All rows are made from the same 10 directions, up to rounding. Whole rows:
[[  5 -11  -2   6  15  -8   8   1  -1  -2   4 -11 -12  -4   9   4   5  18
   -1  24 -15  10]
 [ -7  14  -6 -11  -3  17   9  -3  -6   3  12   1 -10   8 -15   0  20 -10
    4  -2  19   7]
 [  0   5   6 -14 -18   6  -8 -10  -5  19  11   4  -3  10  -4   5  10  -9
   10  -5  18  13]
 [  2   4   9 -11   5   1  -6   6  -7   1   3   1  12  -6 -10   1  16   4
  -14  -5  15  -7]
 [  2  -7  -2  -7  -2   4  -5   1  -4   9   4  -1  -1  -5   9   3  11  16
   15  36  10   0]
 [ -3   5 -12  -2 -12  12  -7  -1   6   5 -10  -2   2  -9   9 -12  -7 -20
   11  -8  10 -12]
 [ 15  -4  -9  10   3  14   4   6 -14 -11  -6  15   9  11 -16 -10 -10 -20
   15   7   0   0]
 [ 21 -16  -9  -2  18  -4  -6  -3   9  12  -5   3   0 -12   1  -1  -3   1
  -14  -5 -11  -1]
 [-30  14 -12  -3  -6   7  15   7  10 -16   7 -18 -19  -2  12   2   5   1
    4  12   5  -5]
 [  5 -17   9   6  -5 -16  -4  15   3 -18   0  -5   7   6   7   5 -27  -7
   -8   2 -19   5]
 [  6   4  -5  -8   3  13   3 -11 -16  19  14  -6 -12   0  -2   0  29   2
   15  19  17  16]
 [ 12 -16   0 -11  -4  -5  -9  -4   9  21   3  -6 -10  -4   8   3   1   3
   -1   7  -5  14]
 [-12  17  -2   5   1  -2  -1 -17   1   4   2   0   4  -3   8   3   0  -5
   -4 -30   6  -9]]

Rows cut short, each followed by the rest of it:
[ 12  -7   8   6   1   4   5  13   0  -4 -19   3  -2   0 -21 -16   1   1] : [ -3   1 -14   4]
[ -6   3 -13  15   7  -3   8 -13   7 -10   1  21   2  14   3   9 -22   1] : [  9  -5 -12  -7]
[  5 -10   0  -7   5   1   5  10  -4  -4  10  -5  -8   4  -4   5   9   7] : [-1 26 -1 12]
[  9 -13   0 -14  -4  -6 -14   0   0   8  15  -2   5   2  10  12  -7 -10] : [-5  2  8  7]
[  0   7  -4  -1  -3   5  -2  -6 -10  -3  11   9   9  11  -2   5  -5 -18] : [  5 -10  13   0]
[ -4   3 -23   3  13   4  -5  -8   0   1   2  -3   8 -18  28   3  -3   2] : [ 10  14  12 -23]
[  5   8  -7   8   3  13   2 -12  -3  10 -13  20   5   1 -12  -9   4   1] : [15 -3  5 -9]
[-11   3   2   2  13 -14   0  -2   6  -5   4  -6   4 -10  16  11   2  23] : [-14   1  -3 -12]
[  1   2   5  13  12  -8   0   7  -8 -16  -6  -8  14  -9   5  -4  -6   0] : [-13 -10  -7 -12]
[ -3   7  19   3  -9   0   2   6  -9  -5  -7  12  10  10 -21  -3   5   9] : [ 2 -2  3  0]
[  7  -7  12  18   1  -8   5  -1  -8  -1 -10   0  -1   4  -1  -4  -3  17] : [ 11  16 -19   9]
[ -3   5  13   5   1   9  17  23 -21 -20  -2 -19  -8   2 -18 -13  22   5] : [ 2 24  0 12]
[ -7  -1   6   3 -12  -6   5   0   5   1   1 -20 -18   3   8  -2  -3  -5] : [  1  -6 -14  17]
[ -1  -5 -20  -4  14   1  -3   4  10  -6   2  -5   2 -16  17   3  -6  -2] : [ -8   6   3 -17]
[-12  -8   4  -8 -13 -10  -3   3  17   3   1  -2  -9   2  12  10  -7  18] : [ 3 18 -6  2]
[-19   6   8 -16  -6  -5  -3   2  32  10 -13  12  -5  -9  -8   4  10  33] : [-16  -8   1 -16]
[  6   7   0  19   5   4   2  -8 -10   4 -17   1   6  -7  -1 -15   2   0] : [12 -7 -6 -7]
[ 13  -6   5   9   8 -11  -6  -8   3   8 -10   6   7  -4  -1  -3 -10   0] : [-11 -24 -15  -1]
[ 2 -3  4 10  6 -5  3  0 -7 -3 -2 -7  1 -3  6 -1  0  9] : [ 3 10 -8  2]
[ -2   3 -11   3   7   2   0   2   8  -2 -10 -15  -3 -19  11 -10  -1  -7] : [ -9 -13  -4 -12]
[ -1   7 -23  -4   9  21  12  -2  -2  -4   7  13  -9   8 -13  -1   8 -10] : [10 11 12 -1]
[ 23  -3   9   9   7  -4  -7 -18 -19  21   1  -1   7  -1  -2  -4   6  -8] : [  1 -19  -3  14]
[ 15  -7 -23   4  23  17  11   0   5   6 -13  16 -10  -7 -15 -10  11  13] : [ 9 25 -5 -6]
[  1   4  -6   9   1   1  -4  -8  -3  -4  -2  17  16   5   3   3 -16 -10] : [  7 -11   4 -13]
[ 17 -12   6   1  -2  -2 -11   0 -13  10  -1  -2   9  -4   5  -3   1   0] : [ 9 14  3  6]
[ -2  14   3 -10   0  18   9  -4  -6  13   0  14  -8   6 -30  -5  33  12] : [ 6  5 17  5]
[-20  10  10 -13   0  -5  10   3  -3 -10  25  -2  -6  14  -8  20  16  14] : [-13   4  11  10]
[  0  -8  22  11   1 -19  -4  10   3   0 -19 -28  -1 -23  14 -11   5  26] : [-12   4 -22  -2]
[  0 -11   2   2 -15 -11 -15  -2  -1   9   0 -24   0 -13  37   0 -12  -3] : [14 16 -3  2]
[  2  -3  11   2  -4   1   4  18   5  -3 -19 -23 -12 -14  -8 -20   9   0] : [-12  -5 -14   5]
[-12   6 -24   6  -5  17  15   4   3 -14   1  -8 -18   4   8  -7  -7 -17] : [22 19  0  0]
[ -9  -4   7   0 -14  -6  -1  14  13 -10 -10  -8  -4  -1   3  -4 -12   1] : [ -4   1 -11  -2]
[ -5   5  -4  -4   1   1  -1   5   6  -9   0  -3   4  -3  -1  -1  -5 -14] : [-14 -21   3  -9]
[ -7   1  -2 -14 -11   1  -9  -9  -1  23  13 -23 -11 -13  28   5  18   7] : [12 21 17  7]
[ 10  -4  10  26   2 -12  -3  -7  -6  -1 -19   5  13  -1   5  -8 -19   4] : [  7 -10 -21  -5]
[ -2   8  -2  10  11  -3  -1  -6 -16 -10   8   5  18   1   9   7  -4   0] : [  3   0   9 -12]
[  5   1  -7  -3   6   5   4  -5 -14   7  16 -27 -15  -5  10  -2  16 -15] : [ 1  2  5 18]
[ -7  -8  -9   1   2  -7   8   4  10 -10  10 -19 -18   1  17   7 -10  -2] : [ -3  11 -15  11]
[  1   0  -1 -11   3  -5  -5 -12   0   9  20   6   2   7   3  17   3  -2] : [ -8 -10  10   6]
[ 17 -12  -3   3   6  -1  -4   1  -4   4  -4  -1   3  -4   1  -5  -5  -7] : [ 0  2 -7  4]
[ -3   0 -12   2   6   8   3   8  10  -4 -15   0  -3 -14   2 -10   3  10] : [  4  15  -2 -16]
[  3 -12   2   6  10 -12   0  13   7 -15  -5  -7   3  -6   6   1 -14   5] : [-15   2 -18  -4]
[  0   3   9  -3 -25   6  -9  -3   0  15 -11   1   0   1  -2 -10   0 -10] : [15 -6  7  3]
[ 19  -7  -1   2  14  -6 -12  -8 -13   8   7   2  16  -6   8   4  -3  -7] : [-5 -7  4 -1]
[  6  -9  -7   5   1  -4  -5  -5  11   6  -9   5   0  -4   9  -1 -15  -1] : [  3  -2 -11  -4]
[ 5  0  5  0 -5  1  0 -5 -5  8  2  0 -4  6 -6 -2  3 -6] : [ 3 -7 -1 11]
[ 17  -2  -9   3  15   7   8 -15 -15  14  13  -4 -14   5  -5   0  16  -6] : [ 5  3 -1 22]
[-19  10   4  -4 -11   2   9  12   4 -14   2 -19 -12   0   1  -3   5  -5] : [-5 -3  1  3]
[ -3   2 -14  -3  -5  12  10 -10   1   4  12  12 -16  19  -6   7   1  -6] : [19 14  4 15]
[ 1  2  7 -4 -9  4 -8 -1  0  9 -8 13  9 -1 -7 -3  3  6] : [ 7  2 10 -8]
[ -9  18   0 -10   6   8   7 -14  -4  11  14   7  -6   6 -15   7  26   6] : [ -6 -14  17   4]
[ -5   2  16  -8   1 -21 -11  -2   5   5   9 -27   2 -14  17   7   3  -3] : [-34 -37  -3   2]
[ -1  10   6   4 -11   5   0 -14  -9  15  -1   0  -4   4  -1  -4  10  -2] : [16 -5  6  8]
[-25  26  -6   5   1   3   4 -11   2  -5  -1  -3   5  -9  11   0   6   4] : [ -1 -19  13 -22]
[ -3  -6 -14   2   7   4   8  11   3 -19   4   5  -2   6   1   5 -11  -1] : [ 5 22 -4 -4]
[  6  -6 -17  -4  14   8  11  -3  13   4   0  10 -18   4 -12   1   5   5] : [-2  6 -9  6]
[ 10   8 -14  22   7  10   2 -19 -13   3 -10  23  13   5  -1  -8 -11 -11] : [ 25  -6   1 -11]
[-23  15  15  -1  -4 -10   3   1  11 -13  -1  16  11   9 -11  11  -4  18] : [-16 -21   2 -15]
[  3   1  -3   8 -21  17   4   9  -9  -1 -14 -20 -13  -2   0 -25   0 -26] : [26 10 -2 11]
[-19  16   2  -1  -8   0   2   5  -6 -12   8 -28  -3  -8  15  -3   5 -16] : [ -6 -14  10  -3]
[ -7  17  -8  11   9   7  12 -18 -10  -3   6  21   3  15 -11   6   4   2] : [10 -8  6 -3]
[ 13   4 -15   9  -1   6 -11 -16 -10   7  -1   0  13  -4  13  -8 -17 -40] : [  8 -31   7  -6]
[ -5  -1  -6  -6 -10   4   1   6  -2  -6  11 -13  -8   5   8   2  -4 -18] : [6 8 6 9]
[ -3  -8  -5 -12 -12   1  -4  -7  27  19  -7  14 -15   3  -2   4  -4  13] : [ 5  5 -5  3]
[ 17  -4  21  15  -1 -10  -4  -5 -18   8  -9 -12   6  -2  -2 -11   2  -2] : [ -2 -15 -14  14]
